Each cloud of rows lies close to a flat space through zero, with a little noise off it, and is much wider in some directions of that space than in others. After each cloud: how many dimensions does that space have?

[[ 40  -6  -7   0 -10  13  10  18   9  -3   8   2  -2  22   0  19  11]
 [  0   8 -35 -19  12  19  20  -5 -18  17  -2 -16 -24  10  26   4  -7]
 [-16   5  11   5  13 -11   9  -3 -28  16 -20 -12   7  -2 -22   3  11]
 [  9 -18  23  -1 -28  13 -12  -8  11  -4  14   0  15 -11 -16 -12  13]
 [ -1 -10  14 -10 -11  12  -7  17  -9  -1  22  10  13  -8 -12   1   2]
 [ -8   8  33  -4  -6 -14 -25  14   5   5 -11 -15   0  -9 -12  29  -4]
 [-27 -18  -2 -27  27  13   3  20 -14  19 -32 -11   7  -2 -18  -9  -2]
 [  8  35  33  -6  21 -15   2  -1  -9   4 -16   8   6  15 -17  34   7]
 [  6   9  10  -2   5 -13 -12  -7  14   0 -29  -2  12  -8 -14   5  -2]
 [-11  17   6 -13   2   8  -5  -1 -26   6   1   1   2 -24   2 -10  -9]
 [  3   8   7 -21   9  12   3 -10  -4 -20  14 -14  -2  -1  -7  22  -4]
 [-17 -21 -15  -1 -11  -5 -10   2  14   7   3  -5   4  -9   1  -7  -6]
 [-10  12  23  -7   1  -4 -19 -13  -4 -18  17  16  28 -10   4  17 -16]
 [-13   0   5 -11  13   9  11   1   7   8  11  -3 -16  -6  -7   0  -3]
 [-37   3   7 -13   6   2 -18  -9  -7   2  -8 -11   5   5  11  15 -19]
 [ 15   1 -14  14   5   7   8   5   8  -3   6  12   2 -15  13  -2 -17]
 [  6   7   4 -15  -4  21   6  -2  -5  -6  19  -2 -18  -7   3 -11   3]
 [  0 -14  12  14  -1  -7  -6   8   3   2  -3  -4   4  10   7   6   7]
 [-19   5   4  -5   2  -8 -14  -8  -3  -2  -2  10  11 -17   3 -15 -10]
 [-13 -32   6 -12   1  -4 -16  -6  28   8 -11 -16   6 -13  -4 -13   5]
 [ 47   6  -6  32  -9  -8  25  11   8  -7   6  30   2  31 -10  -5  26]
 [ 18   2  25  -9  -7 -14  -7  -7  27   0  -4   9  10   1 -32   1  22]
 [-32  -9   1  -2   1  -2 -22  10   4   5 -16   7  21 -14  -6   0 -26]]
  14

[[ -3   4   3   9  -2  -4 -23  -2 -21  -1  -3   2  -6   2  -7   3  -5]
 [ 16   4  -1  -2  -2  -2  -9   1  -4 -11  24   7 -13  -1 -12  10 -16]
 [ -6  -6  -1  -3   3   2  16   2   9   7  -9  -8   8   0   9  -6   8]
 [-11  10  12   4  -4  -3  -7   1   9  -1   3   4   5   0  -4   2   1]
 [  0 -15   2  -8   6   2  23  -2   6  15  -9 -12   6  -2  13 -10  12]
 [ 19  -9  -3  -5   3  -1   0  -1  -8  -3  14  -2 -11  -1  -4   3  -8]
 [ 28 -26   3 -17  12   2  25  -6   1  11  20 -15 -10  -8   8  -4  -1]
 [-52  45 -23  42 -19  -3 -49  14 -33 -19 -46   7  11  29 -13   0 -10]
 [ -1  -9  -9  -6   3   5  24   2  13   6 -10  -7   8  -1  10  -6   9]
 [ 29 -25 -11 -15  11   7  34   0   6   3  16 -13  -8  -5   8  -2  -3]
 [-14  19  -5  20  -9  -5 -45   3 -35 -12 -13  11  -7  11 -14   7 -11]
 [  8 -20  -2 -19  11   8  49   0  30  12   3 -15  11  -8  19 -10  12]
 [  0  -1   0  -2  -1  -1   1  -1  10   1  -5  11   3  -5  -1   1   8]
 [ 32 -18   5 -15   7   0  12  -5   3   4  23   1 -14 -11  -2   4  -3]
 [  2 -13  -7  -8   6   6  29   0  10   8  -3 -15   3  -1  13  -9   6]
 [ 20  -6  -9  -6   1   3   8   2  -1  -6  19  -3  -9   0  -2   3 -13]
 [ -9   7 -14  13  -4  -1 -19   4 -26  -5 -17  -4  -2  11  -1  -2  -6]
 [ 14 -16   6 -10   8  -1  10  -6  -4   8  14 -13  -7  -5   6  -3  -2]
 [  7  -9 -22  -2   6   6  21   5 -11   0  -3 -25  -4  10   9  -8 -10]
 [-18   5   1   0  -4   3  19   4  30   4 -17   8  20  -4   6  -5  17]
 [ -3  -1   7   1  -1  -1  -6  -3  -5   2   3  -4  -1   0   0   0  -2]
 [  8   2   3   3   0  -3 -17  -1 -14  -4   7   5  -8   1  -7   6  -6]
 [ 18   6   6  -3  -1   1  -2   0   6 -11  38   1 -13  -1 -10  12 -22]]
  5

[[-12   9  -1   6  -5   4  -2  -8  -8  -4   0  -3  -8   5   4  -6  -4]
 [  0  -2  -3  -7   0   1   2  -5  -8   8   0  -5  -2   1   0  -2   3]
 [  5   3   1  -2  -1   3   1   1  -2  -3  -5  -1  -4   2   2  -1  -1]
 [ 11  -5  -3   0   5 -16  -3  26  23 -13   1  11  11  -7  -1  12  -2]
 [-10   4   7  15  -1   6  -2  -8   2  -5   2   2  -1   1   0  -4  -4]
 [  7  -3 -13 -12  -1 -18  -2  22   7  -6   2   4   5  -2   4   8   1]
 [ 12  -2   2  -4   3   1   2   7   6  -1  -4   2   2  -2  -1   3   1]
 [  4  -1   4   6   3  -2  -1   8  11  -7   1   7   6  -4  -1   3  -2]
 [  2  -2  -1   2   2  -9  -2  14  12  -9   2   7   6  -3   0   6  -1]
 [ 14  -6 -10  -8   3 -22  -2  33  21 -13   1   9  11  -6   2  13  -2]
 [ -7   5  -2  -9  -6  16   4 -27 -30  18  -3 -15 -15   9   1 -13   3]
 [-15   4  -9   1  -5  -8  -4  -1  -6  -1   6  -1  -2   3   4  -2  -2]
 [ 28 -18  11  -5  13  -7   3  21  29   1   0  13  20 -15  -9  14   6]
 [ -5  -1 -11  -2   0 -18  -4  15   9  -6   7   5   6  -3   3   5  -2]
 [  0 -11  -6  -2   5 -18  -3  16  15   0   9   8  14  -9  -3   9   2]
 [-16  10  -7   4  -7  -4  -3  -3  -7  -7   3  -2  -7   5   5  -5  -5]
 [  7  -1   9  15   6  -7  -3  19  28 -20   1  14  12  -8  -1  10  -5]
 [ -1  -1  12  15   4   6  -1  -4  11  -4   1   6   5  -4  -3   1  -1]
 [ 10 -14  15  -4   7  16   7 -20  -5  25  -2  -5   6  -5 -10  -3  11]
 [ -2   4 -18  -3  -3 -30  -9  37  18 -24   5  10   6  -2   8  12  -8]
 [ -3   3  -2  -7  -3   8   3 -15 -18  11  -3  -9  -9   6   0  -7   3]
 [-13  21 -11   0 -13   3  -3  -3 -20 -14  -7  -8 -22  15  12  -9 -10]
 [  0  -3  16  10   4  17   3 -18   0  10  -1   0   2  -3  -7  -5   3]]
  4

[[ 17  12  26  19   6 -29   7  -8 -49  10   7  -3 -28  38 -26   2  17]
 [  0  11 -19   9 -14 -14 -11 -20 -12 -27   9  -4  11  -6   1 -36 -11]
 [ 13 -15  29 -21   0  13   0  19   2  29  -6  15  14  -4  -6  23 -16]
 [ -2  14  -2  19   3   7   6 -19  -7   5   1  -9 -20  -2   6  14  20]
 [  4  10   0   3  -4   2 -10   4  -2   7  -9  -3   9  -9   2   1  -2]
 [  3  -1   4   6   2  -5 -16 -21 -28  10  19   4 -20  21 -19 -25  14]
 [ -3   8  -9  -1  -1  19 -19  -9  -2  12   8   3  -1 -12   4  -4   9]
 [ -1  12  10  -3   8  -2  19  11  -4   9  -9  -6  -1  -8   1  19  17]
 [ -1  -5  -7 -18  -8  -1   6  14  18 -15  -5  -1  15 -11  10   5 -10]
 [ -4   7 -14  11   3  20 -15 -12 -11   0  10  15   0 -10   3  -1  -5]
 [  9  19   5  10  -7   8 -15 -13   0  15 -10  -8  13 -14   0  -1  -2]
 [ 11   0  44 -16   7  -1  20  10  -4  45  -9 -15 -22  13 -12  32  36]
 [ -6   2 -14   6   0  35 -29 -10  11  18  -7  15  20 -30   6  -7 -17]
 [  1 -17   2 -14  -3 -19  16  17  10 -22   2  -2  -2  15   3   4  -8]
 [  5   1  12 -17   6   9  18   5  -8   1  13  11  -1  -3   2  26   4]
 [-14  10 -14   7  19   6   3  -1  15  -6   5  -3  -6   2   1   1  17]
 [ -3  -1   3  23  13   0   2  -8 -11   0   9   4 -11  11  -1   0   0]
 [ -6  -6  -9   8   5   7  -7  -9   3 -13  19   8   2   1   8 -10 -11]
 [  4   8  13 -18   4   2  33  17  12   4 -13  -9  -7  -3   6  49  20]
 [ 13  14  15   9  -3 -12   2   4 -10   2  -4  -9   7   2   0   7  -4]
 [  6  -1  15   5  -5  -9   3   8 -21  16 -11  -4  -7   1  -2   6   4]
 [  0   7 -11   3 -12   5 -39 -22 -11  11   3   2  22 -18 -10 -56 -12]
 [  0  -8  -9 -10 -14   3  -1  -3  12 -13   4  -3   1  -4  12  -1  -8]]
  11

[[  2   7  -1   2   4  -4  -9  -3  17  -1   2   1   8  -8  21  12   6]
 [-12  -4   5  -6  -6   8  10  -1 -54  -3 -10   1  -5   7 -44 -34 -17]
 [  1  -5   4   0 -13   1  12   4 -22  -1  -4  -2  -6   4 -30 -25   1]
 [ -9  -2   4  -3  14   7 -13 -10   0   4  -4   5   8 -12   4   5 -10]
 [-10   2   1  -5   2   0   0   1  -5  -4  -3  -2   2   1 -12  -4  -9]
 [ -1   5   3  -3  19  -1 -27 -17  23   4  -3   1   8 -11  21  22   0]
 [  7   2  -4   4  15  -9 -26 -11  41   3   6  -2   7 -10  38  32   7]
 [  2  -1   0   0   9  -6 -14   1  26   2   3  -3   4  -4  20  11   0]
 [  5   5  -3   1   4   0  -8  -6  19  -1   4  -4   0  -7   5  10   1]
 [  3  -3  -2   4  -3  -4  -2   1  25  -3   5  -1  -1  -4  17  12   2]
 [  6   1  -8   7 -23  -3  29  11 -11  -2  10  -5 -12  12 -14 -11   5]
 [  1   8   0   1   3  -6   2   1  16   2   8  -1   1   0  12  15   0]
 [-10   7  11 -10  18   1 -41 -20  29   7 -10   7  14 -17  27  23  -1]
 [  6   1  -8   7 -10  -2  19  12  -5   1   5  -3 -10  13  -9  -7   5]
 [ -2   3   4  -3  10  -2 -14  -3   7   2  -2   1   4  -4  11   5  -5]
 [ -2  -1   2   1  -6  -4   8   2 -11   0   1  -1   2   5  -9  -3  -1]
 [ -6   1   6  -5   6   3  -8  -6  -4   0  -3   1   5  -5   3   4  -4]
 [ -1   2   1  -4  18   3 -23 -17   2  -1 -11   1   8  -5  10   3  -3]
 [-11   1  13  -8   0  14  -5 -16 -32   0 -11   8   5  -6 -30 -26 -11]
 [  3   1   1   4   2  -6   2   9  20  -1   6  -2  -3   1  20   8   4]
 [-10  -1  10  -8  10   6 -19 -17 -13  -2 -13   5  12  -9  -6  -3  -8]
 [ 11   0 -10  10  -9   1  13  12  17   2   7  -5 -11   6  11   3   2]
 [ -3  -6   1  -4 -10   8  20   0 -35  -2  -8  -1  -4   7 -36 -25  -8]]
  2

[[  3  17  -1  10   5 -13  38  22 -27  25  27  37  26 -16  17  11 -18]
 [  0   3   6   5   9 -11  10  12  -9  12   5  10   4   2   8   3  -7]
 [  8  -2 -16   6 -10   2  -2  -3   1  10   2   3  -8  -5  11  -3   7]
 [ -8   9  19  -3  14  -7  11   8  -9  -1   6   5  15   3  -7   7 -12]
 [ 10  -9 -26   0 -20  17 -11 -15  15 -19  -9  -4 -13  -8  -3  -5  19]
 [ -3  -6  14   0  19 -11  -1  12   0   0  -9  -3  -6  13   0  -1  -3]
 [ -6   5  14   2   8  -9   2   5  -9  17   6   0   6   6   5   2 -11]
 [ -9  -1  22  -6  13  -6 -13   0   4  -1  -8 -17  -4  15  -9  -2  -3]
 [  6   2 -17  -1 -13  13   8  -6   3 -18   4   9   7 -14  -6   1   5]
 [-12   4  35  -2  31 -21   7  21 -12  13  -1   1   8  17  -1   5 -19]
 [  2  -1  -6   0  -3   3   3  -1   3  -6  -1   3   0  -3   0   0   2]
 [ -3   3   3  -4   1   4   9  -1  -1 -13   3   6  10  -5 -10   5  -3]
 [ -7  10  18   1  14 -11  14  12 -14  13  11   9  14   2   2   6 -16]
 [-11  14  19  -4  11  -6  17   6 -13   2  14   9  25  -3  -9   9 -18]
 [  3  -7  -9  -1  -6   6  -5  -4   9 -13  -8  -3  -8  -2  -4  -3   8]
 [-11   9  23  -5  15  -8   8   6  -9   1   6  -1  15   5  -8   5 -14]
 [ -2   2   8   0   7  -6   7   7  -5   2   3   3   5   3  -1   3  -6]
 [ -7   5  18  -1  11  -9   1   5  -8  13   4  -3   7   7   1   2 -10]
 [  0 -11   0  -6   0   6 -17  -8  14 -17 -16 -17 -14   7  -9  -5  11]
 [  4  -6 -11  -2 -11  10 -10 -11  11 -14  -8  -7  -9  -2  -4  -3  12]
 [ -2  -3  11   0  12  -8   2  10   0  -1  -7   0  -2   8   0   0  -3]
 [ -1   0  -3   0  -9   5  -7  -9   2   3   1  -7  -1  -1   1  -2   2]
 [  5  -4  -4   6   3  -5   2   8  -1   8  -3   7  -6   1   9  -2   2]]
  4
